The first 4 rows are patterns. Each new row is the sum of 2 different patterns, raised or lowered, with some noise. Before adding, each is slid sideways (what falls off one end comes back at the other) and multiplied by a number that may be negative. Names go in the order of the patterns.
In the rows, 128 means zero.
Some rows, each with the names of its patterns after it:
[158 146 129 145 139 102 134 140 159  96 102 124 126 150 108 116 143 150
 147 120 100 131 152 125  97 117 109 117 113 124 144 124 137 111 129 153
  94 145  97 102 145]  Z_507
[106 137 147 110 134 121 130 120 121 153 111 158  96 124 152 135 119 142
 121 137 128 153  96 102 157 131 129  96 103 121  94 119 157 120 136 128
 107  94  97 135 113]  Z_803
[145 110 163 143 138 117 152 130 114 100 150 114 120 140 102 101 137 121
 154 144 123 106 140 123  99 105 122 133 142 157  95 158 132 103  94 107
 153 146 163 114 156]  Z_524
[136 144 141 105 158 129 114 141 125  98 105 164 127 163 146 133 136 102
 122 129 129 116 136 106 105 137 120 105 129 149 143 106 124 143 102 158
 154  95  93 115 111]  Z_924

New rows. What belongs after each?
[105 138 133 126  91 128 112 149 138 107 121 165 130 149 135 157 106  90
 149 118 143 101  83 153  85 148 169 103 101 107 109  84  93 155 109  97
 101 168 136 133 122]  Z_507 Z_803
[102 121  90 104 111  68  66  94 130 122 125  99 124 101  91 131 126  92
  81 114 101 101  70 109  98 104 117  79  69 109 108 117  96  92  76 104
  90  80  91  94 109]  Z_507 Z_524
[190 132 147 151 161 166 182 141 150 171 186 144 150 151 124 183 147 164
 156 183 153 125 138 123 179 135 141 169 133 139 160 175 131 157 179 178
 127 159 173 147 166]  Z_524 Z_924
[163 131 100 155 121  82  77 175 109 148 148 105 107 105 110 145 136 106
 112 111  97 107  95  94 127 154 160  73 142 140  75 121 129 110 104 140
  94 152 151 120 129]  Z_524 Z_924
[180 146 146 184 163 130 152 143 112 127 167 172 157 126 130 155 118 160
 190 138 163 170 134 108 115 173 142 121 178 144 117 181 172 162 159 140
 158 127 191 104 148]  Z_803 Z_924
[115 122  84 132  96 111 132  92  83  88 152 118 139 137 116 100  90  99
 108 117 113 128  87  96 125  97  80 117 123 123  88 108 123  75 140 115
  96  81  85  90 118]  Z_803 Z_924
[102 105  78  95 125 109 124 125  82 106  95 103  85  88 128 131 118 108
 121 121  98 125 132 106 123 104 111 118 101 117 112 103 122  98 113  97
  93 142 121 110  82]  Z_803 Z_524
[149 112 115 119  87 159  90 121 128 180 164  79 106  92 162 118 114 166
  99  89 120 128 101 138 162 174  99 149 149 107 133 162 113 136  98 116
 134 126 126 105 175]  Z_803 Z_524
[131 132 144 135 116 139 108 113 121 129 101  87 166 107 162 148 112 103
  91 115 108 112 130 121  96  82 148 132 109 120 117 143 115 106 114  90
 144 156  97  81 112]  Z_507 Z_924
[ 95  97  65 117 102  79 109  81  70  87 105 101 105  94 107 116  81  89
 104  99  69 104  81  92  83  72  71  93 122  94  68  98 118  82 114 100
  68  77  81  61  93]  Z_507 Z_924
[ 80 116 104 157 132 111 100 134 103 116 121 102 127 147 133  72 121 140
 102  76 127 103 103 170 139 147 144  96 123 111 143  79 131 130  92  99
 160 128  76 124  64]  Z_524 Z_924
[125 102 127 129 114 132 124 124 161 104 111 113 147 147 180 134 137 110
  89 124 143 116 118 158 126 110 129 106  79 153 117 136 127 152 156  80
 135 118 108  72  99]  Z_524 Z_924
[ 86  80  93 121 100 117  69 107 135 118  89  97  97 123 100 105  69  68
 119  97 100  84  78 102  63  94 141  74 119  84  68  83  93 119  90  94
 115 103  90 114 115]  Z_507 Z_803
[148 147 146 150 170 100 150 162 123 113 185 134 180 156 170 118  95 163
 145 143 101 125 117  90 141 162 115 152 160 135  91 109 162 106 146 172
 133  95 136 121 150]  Z_803 Z_924
[160 133  94  85  91  78 102 134 116  81 146 128  93 131 107  91  90 143
 131 134 150  99 120 109 115 111 125 100 128  97 113 103  91 114 119 135
 106  80 107 107  87]  Z_803 Z_924
[193 175 148 115 184 135 166 168 111 163 152 180 208 158 127 120 169 139
 120 159 147 153 144 214 150 192 164 113 142 149 168 157 176 152 212 172
 119 196 201 178 165]  Z_507 Z_524
[161 137 157 138 148 146 175 143 139 128 141 142 162 134 151 150 175 162
 129 138 130 180 141 146 176 170 145 137 132 126 164 146 151 153 133 149
 137 143 141 142 158]  Z_803 Z_524
[151 136 115 154 138 134 116 111 130 135 134  96 143 174 148 103 127  97
 147 109 139 111  79 144 122 137  82 104 133 118 103 163 127 127 147 128
  92 106 116 103 112]  Z_803 Z_524
[105 122 113 100 112 111  97 125 150 105 117  97 106 115 117 135 106 127
 116  96 118 102 146  65 113 108  91 120 100  90 124 119 122  86 111 130
 106 105  85 124 112]  Z_507 Z_803
[154 176 144 137 184 160 167 122 149 166 119 154 200 150 151 149 152 129
 119 182 124 120 187 199 149 175 146 150 142 166 162 141 196 119 155 199
 179 127 170 128 155]  Z_803 Z_924
[149 123 143 143 108  93 123 128 111 114 138 140 103 124  79 132 128  82
 104 134  89 119 105 123  81 149 151 102 105 122 153 138 137 163 123  93
 113 102 120 149 145]  Z_803 Z_524
[126 108 114 172 113 122 124 154 106 154 167 145 124 168 139 105 138 175
 130 124 141  93 111 182 159 150 172 143 123 117 145  83 157 126 118 155
 188 172  80 121  74]  Z_524 Z_924
[ 96 127 159 137 102 119 116 131 173 129  92 145 125 135 121  99 153 156
 128 102 130 106 136 135 119 152 144 138  98 120 170 102 134 122  85 127
 183 173 142 160 136]  Z_507 Z_924
[ 97  74  93  98  79 127 141 102 103 141 116  90  90 109 118 106 115 120
  87 129 131 118  94 114 163 110 160  96 124 143 113 113 123 125 126  99
 167  75 116 164 107]  Z_507 Z_803
[ 75  91 141 128  92  92 169 156 124 111  82 106 155  73  92 120 152 158
  90  78  86 155  98 116 141  96 104  92 127  85 128 127 120 124 113 149
 126 123 112  92 121]  Z_507 Z_524
